The same things were measured in two ways. Each way mixes the same 11 hidden numbers, adds some noise and spreads widely along 7 directions of its own, which tell nothing about the thing.
In the rows, zero is written as 128.
Some things both ways: the first way, then the second way.
[116 144 162 105 125 142 130 118 121 106 105 101 109 159 124 149 131 110
 135 102 104 119  96 119 107]
[153 100 146 142 158 126 142 110 113  66 123 127 135 150 120 203 103 141
  88]

[126 156 171 119 111 155 158 110 120 192 123  85 131 125 156 125 120 128
 101 144 132 112 102 122 128]
[135 102 171  99 185 135  92 135 140  57 107 163  87 110 150 154 118  95
 152]

[216  88 138  98  94 117 103  98 152 110 170 200 169 171 147  81 111 125
 123 143 159 109 136  96 131]
[130 211 157 139 209 154  90 104 145 128 102 120 108 135 148 156 161 101
 148]

[177 159 138 119  72 122 100 111 102 153 160 154 110  97 134 143  97  98
 167 123 158 103 127 125 139]
[ 96 183  93 128 173 112 151  90 148 124 121 102 111 153 116 160 177 161
 124]

[172  61 120 139 145 168 134 117 155 137 163 118 151 163 152 109 112 172
 135 122 169 129 138  98 125]
[144  74 131 102  64 165 111 160 150 125 129 141  99  82 166 143  73 154
 111]

[172 105 148 137 138 156 121 124 108  98 147 118 111 142  89 129  93 119
 173 108 136  87 135 116 120]
[135 152 181 140 112 129 177 162 149  80 113 139  91 136 113 200  94 168
  60]

[164 115 127  86  94 103 172 109 124 143  83 128 108 128 206 119 121 107
 122 146 159 145 124 113 177]
[ 63 142 166 141 116 138 133 126 134 152 132 131 115 124 156 114 167 107
 152]

[147  90 129 170 169 150 106 120 140  88 127 124 118 137  88 131 121 139
 156 117 142  81 141 114 121]
[154 134 140 132 109  96 157 154 145 130  86 137 141 127  38  93  70 114
 107]

[133  87 109 107 142 160 193 137 121 133 143  99 156 121 113  98 110 130
 142 132  60 185 148  99 112]
[149 156 112 127 158 115 146 152 158  69 112  98 135 182 118 140 116 153
 103]

[104 143 146  99 133  99 161 139 122 123 104  81 133 120 122  95 115 138
 103 130 123 140 126  93 121]
[161  38 145 167  68 174  96 105  80 189 107 140 140  82 139 132  72  80
 134]

[139 128 142 160 134 146 125 142 138 111 109  73 124 142  83 148 124 137
 127 113 102 101 134 128 107]
[130 109 136 126 118 118 144 135 113  80 114 109 142 144 137 149  97 162
 121]

[148 102 120 164 123 131 114 123 148 118 120 104 129 143 153 151 125 137
 126 126 160  99 164 133 140]
[116 119 123 114 106 149 120 112 148 134 140  80 139 141 166 115 129 117
 149]

[147  56 131 126 130 121 159 143 133 126 128 119 132 158 111  90 160 144
 158 155 149 121 172 153 151]
[111 130 152 109 126 102  79 135 175  98 122 147 131 180 114  93 114  91
 115]

[137 106 132 107 140 122 159 118 115 130 174 192 165 107 119 102 123 136
 171 131 143 116 139 103 136]
[177  83 124  95 130 100 101  78 167  91 125 128  70 164 132 181 104 172
  95]

[161  84 151 176 118 204 105 113 157 106 147 119 194 154 123 143 102 129
 145  61 130 142 152  83 119]
[168 159  66 138 147 123 138  98 146 119 109  91 155 181 142 132 150 173
 126]

[127 139 142 153  96 140 161 155 110 153 155  81 165 124 110 144  94 112
 124 127 136 125 181 127 124]
[ 62 101 119 179  63 162 187 174 109 194 119 162  82  64 117 118 127 105
 125]

[160  94 161 142  75 129  73 102 174 135  97 132 112 170 192 154 156 126
 137  90 229 114 115 124 176]
[109  94  85 110 104 113  52  61 153 130 143 117 167 156 163 120 146 108
 147]

[149 100 167 159  91 151  55  94 185 101 118 142  71 155 147 190 146 115
 145 122 194  70 111 121 163]
[ 91 125 145 130 107  88 144 168 119 130 148 148 119 109  87 148 124 149
  78]

[159 122 154  56  77  73 213 160 109 136 132 100 167 125 135  81 107 121
 111 182 146 159 184 125 148]
[102  87 133 116 104  87  96 108 148 162 128 136 117 140 109 140 155 137
 102]

[119 153 146  90 106  68 111 152 128 149  86  86  83 122  75  94 193 100
 119 154 141 142 104 168 114]
[143 109 128 102 112  94 135 166 138 125  55 154 103  74  88  73 121 167
 166]

[164 131 123 176 146 188 143  72 115 128 101 134 166  77 178 138  68 133
 138  88 101 109 137  77 155]
[104  87 163 140  64  97 219 144 107 175 105 192 113 108  79  51 114 136
 148]

[143 109 158 106 141 105 162 143 141 100 101 110 124 182 115 130 138 139
 120 138 159  85 119 127 127]
[125  72 163 122 135 114  87 124 131 104  81 145 118 122  78 127  53  77
 139]

[116 119 155 163 119 148  89 103 138 118  86 106 124 138 149 137 129 121
 140  76 150 109 124 111 155]
[216  57 111 147  61 139 161 104 127 126 120 130 135 113 107 135  78 117
  90]

[141 114 119 136 165 161 160  89 136 146 134 166 156  63 131 108 120 125
 140 128  94 139 114  84 136]
[129 142 122 133 134  99 128  79 114 116 142 112 147 163 178 155 192 184
 132]

[157 148 125 123 138 141 129 107 124 154 128  99 107 147 184 163 107 164
 113 125 159  86 100 117 112]
[127 111  96  79 150  85 155 120 156  95 128 145 157  78  40 132 101 125
 112]

[102 133 157 123 122 121  98 123 143  86  87 116 116 169 122 169 154  85
 126  90 158 131 105 123 111]
[107 133 119 149 132  98 163 111 115 160  89 142 143 107  88 123 155 160
 142]

[147 167 165 137  68 132  91 146 132 103 166  80 193 174 125 188 120 130
 100 117 141 112 195 154  76]
[ 92 138 134 146 190 155  97 151 127 162 108 146 102  95 102 121 136  71
 148]

[114 129 165 129  80 105 127 129 130 128  72 103  92 133 126 137 146  66
 133 114 150 126 123 135 167]
[102 125 135 113  97  53 200 106 148  90 127 127 123 164 128 154 181 213
 108]

[141  88 130  85  99 103 153 110 128 116 118 175 129 148 152  85 125  98
 160 107 132 156 110  86 168]
[ 86 161  80 215  84  96 194 100 109 177 146 158 177 136  68 141 173 114
  72]

[175  62 143  81 123 120  74 111 165  78 169 176  76 193 120 120 157 136
 161 167 172  93 116 125 124]
[109 139 185  93 125  86 149 208 159 137 121 171  93 107  64 129 106 179
  71]

[103 106 120 108 169  99 175 143 125 127 107 114 101 123 108 101 152 140
 149 142 125 120 116 122 135]
[ 72  89 162 142  92 101  79 107 119 122 133 167 164 151 120 118  98  80
 126]

Other things, the second way, with their names:
(337): [125  77 130 115  82 100 139 159 128 164 100 139 119 108  59 112  76 149
  95]
(374): [119 145 192  91 184 114  71 138 144  84 125 155 121 174 135 125 100 116
 126]
(762): [111 137 103 112 123  82 137  61 136 182 110 123 149 158 112  98 162 166
 154]
(676): [118  80  84 139 116 123 139  99 129 136 111 120 180 158 119 107 141 125
 138]
(209): [113 103 159  96 115 106 106  87 129  81 105 138 115 139 170 175 118 187
 138]
(193): [150 160 107  88 186  80  80  66 150 119 113 107 184 140  61 123 143 118
 124]
(568): [ 84  84 113 157  92 140 146  60 101 183 139 136 162 114 174 124 194 108
 167]
(797): [122 118  95 101  92  95 189 108 161 112  90 126  66 103 107 155 131 229
 125]
(168): [113  50 164  73  84 113  65 106 173  88 125 123 131 151 174 142  90 130
 136]
(153): [114 125 177 123 163 146  88 158 132  73 119 142  88  97 145 185  87  98
 121]
(547): [122 133 159 119 174 160 118 142 133 103 115 117  94 126 172 125 148 106
 166]
(771): [ 96 127 150 119 114 126  46  77 149 101 137 115 111 170 206 209 142 168
 105]
(228): [130 164  92 110 123  56 132 157 172  81 154 147 151  85  34 150 135 126
  48]
(856): [184 131  87 148 105 113 200 108 145 104 131  67 140 145 105 161 146 144
  86]
(987): [144 193 158 144 166  99 122 171 130  42 144 142 134 115  88 179 107 117
  64]
(363): [153  79 119 121  86 107 167  89 130 106 144 118 101  70 120 235 154 188
  63]
(707): [167 101 179  90 114 119 145  87 155  91 129 136 100 144 181 195 125 210
 107]
(5): [ 94  93 123  92 114  91 154 153 162 125 112 160 149 100  49  90  96 112
 121]
(89): [116 164 111 131 131  95 150  67 134  98 141 108 141 155 176 191 210 214
 115]
(619): [118 133  87 151 103  82 168 117 110 175 106 106 181 121  49  69 135 122
 137]
(878): [123 125 192  97 121 116 133 140 128 146 128 145 102  77 122 165 137 174
 103]
(301): [ 85 209 124 163 148  76 119 112 138  97 146 157 150 162 100 169 174 150
  72]
(758): [ 78  78 148  89 112  93 123 177 148 166 117 158 116 137  85  84 116 147
 117]
(85): [108 127  63 164  77 129 119 108  82 175 126 114 201  87 123 122 136 142
 129]
(62): [ 91  72 161  98  93 115  72  81 138 101 116 133 136 194 178 127  71 142
 153]
(812): [138 202 132 175 211 156 134  82 120 123 160 107 115 146 142 184 187  91
 110]
(828): [145 136  57 177 103 116 165  85 112 199 150  65 201 130  90 113 185 102
 109]
(897): [173  97 149 147 115 158 116 148 125 123 113 142  79  95 107 133  70  83
 111]
(730): [126  66 117 161  55 115 122  95  99 146 169 155 150 125 123 162  99 126
  73]
(342): [ 46 104 157 151 105 174 140 143 121 193 103 129  91  85 147 113 131  88
 174]
(468): [120 160 175 122 150 126 154 150 153 131 122 165  74  97 103 145 152 136
 103]
(632): [178 184 150 122 195 157 116  93 122 165 100  84 117 120 156 124 178 154
 169]
(33): [146 222 164 112 177 120  78 111 158  97  97 114 101 173 175 125 147 166
 153]
(792): [185 169 136  86 191 182 101  99 139 109 115 102 108 126 207 128 142 156
 180]
(260): [139  83 143  87 102 109 112 123 177  81 112  97 111 141 145 145 104 151
 125]
(915): [129 142 141 140 116 108 189 120 101 172 125 124 158 107  90 112 168 160
 116]
(456): [ 51 109 177  88 153 105  87  95 142  67 103 191 116 181 156 143  99 157
 156]
(266): [101  56 127 113  87 108  93 121 137  93 155 121 186 161 130 130  84  80
 108]
(577): [ 58 139 140 162 168 160 113 165  83 148 130 162 111 104 146 110 143  82
 161]
(232): [118 126 122 106 181 125  57 112 149 106 122 128 147 174 136 126 141 102
 130]
(63): [ 91 115 149 132 121 132 146 159 123 120  88 165 119 121 102  68 104 107
 162]
(304): [102 138 170 129 115  95 141 135 156  93 109 136  94 140  93 160 108 142
  93]
(463): [173 162  73 141 164 176  90  88 123 155  98  62 158 129 141 118 137 104
 160]
(305): [200 134  54 160 130 142 149  84 135 170 104 121 165 113  89  71 161  90
 143]
(450): [120 186  85 197 109 140 131  79 105 208 120 118 167 128 113 104 152 108
 135]
(246): [108 132 139 140  87 105 175 129 110 184 124 166 129  75  96 118 153 174
 113]
(548): [160 137 133 122 136 124 115 116 124  86 162 148 137  75 120 170 137 122
  88]
(595): [122 204 169 160 164 142 129 158 134 117  91 136 101 145 110 107 108  99
 136]
(24): [149  89 145 105  75 150 121 119 172  97  85 120  90 150 179 101  89 146
 164]
(606): [162 131  95 118 130 131  96  95 150 127  85  79 177 176 151  70 125 127
 180]
(387): [100  85 179 112 102 148 104 156 123 146  78 177  90  82 116 117  68 121
 145]
(537): [ 67 119 164 115 140 107 116 105 152 148 125 170 126 125  74  99 120  62
 138]
(377): [126 174 185 126 181 132 128 143 137 118  40 126  75 163 129  71 118 129
 202]
(989): [145  84 107 114  79  98 162 171 179  67 123 125 123 111  65 125  76 112
  82]
(705): [138  94 146 145 105 162 144 125 134 102  89  96  93  86 134 169 103  97
 133]
(895): [102 131 163 134 161 149  98 131 125 207 105 132  80 154 143  74 140 102
 175]
(190): [ 89  92 148 161 123 146  75  91  89 163 145 124 152 135 183 156 147  96
 142]
(458): [163 146 131 143 116 133 125 112 143  97 123  87 100 104 143 204 144 160
  89]
(766): [ 79 104 106 178  68 111 180  89  99 135 148 139 138  97 135 190 180 155
  96]
(478): [131  34  83 118  51 119 108 137 119 140  86 116 144  99 113 113  61 156
 136]
(675): [128 121 130 168 101 157 106 169  93  94 129 132 139  52  90 192  42  87
  71]
(512): [ 86 111 153 168 109 147 125 147  78 175 124 150 155 117 121 111 112 116
 128]
(180): [ 85 130 155 180 117 142  78  85  83 133 147 146 165 130 180 206 139 128
 105]
(710): [200 177 110 122 200 161 100  99 151  86 115  64  96 166 190 157 160 135
 148]
(910): [104  50 114  82  80  86 159 141 165 109 133 153 125 120 123 128 152 172
 109]
(356): [102 109 139 150 112 101 120 110 131 156 102 160 152 169  56  74  81  63
 126]
(889): [177 178  83 135 178 156 139  92 123 194 102  80 133  97  84  99 148 110
 152]
(471): [ 65 113  88 158 122  71 140 108  90 177 108 178 181  88  53 117 159 127
 131]
(160): [138 148 141 130 119 111 188 119 134  83 152 160 101 141 146 186 152 205
  76]
(398): [125  65 150  85  88 104 150 141 147 111  95 180  88 117 125 108  99 181
 138]
(673): [ 97  82 156 116  82 141 162 188 136 157 130 148  88  97 140 124 130 150
 110]
(95): [158 146  82  92 132  75 198 102 172  95 139  84 148 127  75 143 166 166
  97]
(208): [120 152 185  93 193  95 147  84 160 106 120 126 103 209 167 123 198 154
 162]
(513): [ 63  95 116 135  66  68 181 130 150 178  83 187 117 118  33  66 118 125
 132]
(635): [146 137 117  99 139 128 133 125 150 156 123 119 104 114 115  90 137 138
 143]
(278): [126 204 128 143 177 105 116 119 150 153 109 130 104 125  90 133 167 117
 119]
(449): [138 175 164 148 149 146 121 171 137  92 140 151  74 103 150 187 137 142
  84]
(271): [132  82 111  96 117 115  75 109 153  51 124 105 129 133 158 190 116 143
 110]
(904): [125  65 146 139 108 120  38  55 108  86 117 128 141 141 154 203  82 104
 116]
(725): [ 64 129 186 141  88 122 144 152 116 113 153 174 143 110 114 169  90 141
  77]
(251): [175 204 116 129 166 120 111 103 160  81 117 115 135 111 112 155 152 122
 111]
(495): [ 98 135 137 141 183 113 119 167 127 133  83 148 131 116  45  92 109  63
 138]
(604): [107 162  73 152 168 173 127  96  97 146 168 122 166 118 157 141 162 122
 133]
(470): [ 87 149 133 160 136 143  61 105 106 113 144 104 158 108 162 200 140  91
 113]
(258): [138 200  72 151 153 120 175 132 119 158 112 110 140 102 104 128 163 172
 130]
(860): [161 193 113 134 167 171 121  92 122 108 160  63 132 121 220 179 185 154
 144]
(384): [ 67  94 157 132 111 128  97 166 130 126 136 163  98 116 134  97 126  81
 140]
(187): [127 101 173 113 181 156  73 122 136  80 141 130  68 126 153 228  90 106
  93]
(401): [ 88  78 102 125  66 110 130 131 125 170 152 114 170  85 100 148 130 140
  86]

Some of these things the first way, each followed by its name:
[139 146 146 147 126 135 140 168 130 130 117  33 135 121  76 150 111 148
 122 100 139 121 145 121  98] : (478)
[127 124 123 149 124 123 118 113 119 115 125 128 136 146 167 164 125 125
 133 132 170  89 165 142 134] : (537)
[142 124 130 160 124 177  75  98 138 118 161 110 135 111 130 144 103 148
 139 117 107 115 147 105 112] : (374)
[169 108 142 179  81 177  82  91 161 133 159 152 209 122 141 124 108 116
 116 110 122 135 177 103 134] : (710)
[ 82  71 111 141 142 139 126 123 157  75  75  84  95 187 172 171 137 117
 122 101 146 161 124 108 139] : (725)
[123  78 113 141 175 143 108  95 123 112 150 194  82 111 114 111 130 123
 195 122 142  88  98  97 148] : (356)
[161  65 135 151 150 153 136 118 149 108 128 135 123 157 122 122 105 152
 156  97 168  93 116  82 150] : (62)
[ 85  93 116 128 146 115 155 140 120 108 140 127 162 158 113 126 163 111
 128 163 127 142 184 162 106] : (468)
[116 111 142 145 110 124 148 138 139 116 134 116 176 121 126 135 123 111
 122 135 161 135 186 118 142] : (278)
[231  63 137 165 124 158 130 116 138 119 128 139 182 167 121  91 113 147
 150  98 172  91 162 119 145] : (24)
[137 121 132 187 149 154 115 109 146 105 132 131 156 108 117 167 125 125
 130 120 142  78 172 125 132] : (828)
[171 113 157 206 120 199  94  76 163  78  66  94 163 142 179 207  97 117
 100  89 155  98 161 116 147] : (915)
[110 118 116 146 151 118 137 134 103 142 123 153  97 109  88 149 151  90
 181 121 179 112 112 151 128] : (797)
[142 114 128 120 148 109 159 143 106 149 132 130 170 131  98  68 166 150
 146 140 117 116 155 156 112] : (305)
[131 113 148  94 164 116 139 130 115 101 133 124 125 160 117 109 130 135
 146 114 149 101 110 108 108] : (707)
[132 133 151 117 100  97 125 144 123 128 129 104  90 167 130 157 129  96
 125 144 191  90 134 145 133] : (342)
[106 109 136  70 144  63 148 143 117 144 109 168  53 141  77  88 206  94
 173 155 156 112  68 154 134] : (89)
[137 164 113 172 146 129 101 119 123 147 129 104 155  96 118 143 151 164
 123 140 108  88 166 166  94] : (548)
[202 157 149  77  63  79  85 135 119 128 138  95  93 181 155 120 117 145
 124 131 153  92 127 140 115] : (5)
[ 37 107 132  89 135  68 180 150 129 147  88 113  97 173 135  95 191  84
 104 160 146 154 104 149 139] : (568)
[108 123 138 155 146  98 127 157 128 134 109  89 124 138  77 122 179 138
 133 136 166  91 153 174 116] : (251)
[148 162 147  96 126 123 120 114 128 136 141 137 123 121 118 135 125 124
 126 118 135 110  81 102  99] : (471)
[156 116 158 147 130 153  97 125 131 120 132  97 104 152 110 147 109 134
 136 117 190  82 116 123 119] : (387)
[109  94 125 140 125 179 108 114 142 103 156 102 136 135 141 174 124 115
 132 139 125 164 172 121 106] : (758)
[ 83 170 128 152 106 106  73 109 121 121 116 141 113 113 125 170 162  61
 124 132 152 119 134 158 114] : (363)
[119 127 111  93 138 100 161 151 105 122 149  97 107  97  85 104 109 129
 140 167 105 149 146 112 106] : (337)
[ 93 102 122 170 143 150 148 112 130 128 104 131 126 113 128 138 132  88
 140 128 117 125 148 126 152] : (856)
[103 125 128 124 106 101 124 136 160 128 107 101 107 140 134 137 147 105
  96 144 154 146 124 114 131] : (470)
[150 104 141 177  96 200 136 106 170 141 152 109 208 152 157 162  97 141
  89 130 102 138 168  97 124] : (577)
[124 168  84 123 107 115 110 116 115 118 138  86 143  79 168 163  96 116
 102 128  99 182 172 112  95] : (401)
[140  94 150  98 113 119 192 141 130 122 153 127 164 135 124 104 108 142
 132 168 146 122 172 102 149] : (895)
[142  98 120 104  93 149 127  92 143 145 140 143 160 154 189 115 134  99
 111 136 111 185 139 117 119] : (910)
[192 101 171 146 137 199 145  65 128 134 145 177 171 118 175 134  82 120
 145 121 146  75 133  88 158] : (208)
[110 116 137 166 194 162 182 136 127 107 120  60 153 118 111 173 111 149
 100 159 157  96 174 132 100] : (878)
[ 62 151  96 146 155 100  91 131 109 116 156 146 110  66  84 130 139  98
 159 120 126 136 138 118 107] : (762)
[121 134  87 178 108 116  82 114 156  77  95 130 162 109 128 154 130  97
 103 114  83 159 182 125 118] : (619)
[174 125 176  89 121 115 140 136 143 106 112 107 120 165 122 124 118 146
 132  99 168  95  91  89 127] : (180)
[130 107 112 175 155 162 168 138 129 137 133  80 184 107 105 127 102 145
 113 136 121 143 179 120 110] : (463)
[122  68 147 188 100 170  76  94 192 116 102 147 124 177 168 186 185 102
 130 129 179 109 149 161 161] : (384)
[112 143 120 160 110 116 131 144 119 138 140  75 161  99 118 139 121 145
 119 144 131 124 198 147 122] : (635)
[173 120 123 117 111 116 142 105 133 121 105 153 154 108 153 121 122 100
 125 129 142 145 147 115 146] : (458)
[139 178 113 138  92  95  68 126  92  97 123 125 107  83 104 154 126  81
 163 108 119 126 165 151 112] : (304)
[184  98 132 118 112 138 132 112 152 143 147 116 120 152 159 100 101 160
 120 141 120 105 127  89 142] : (266)
[175 157 168 140 100 132  87  96 123 142 109 165  90 118 138 163 133  88
 160  95 183  62  84 132 149] : (766)
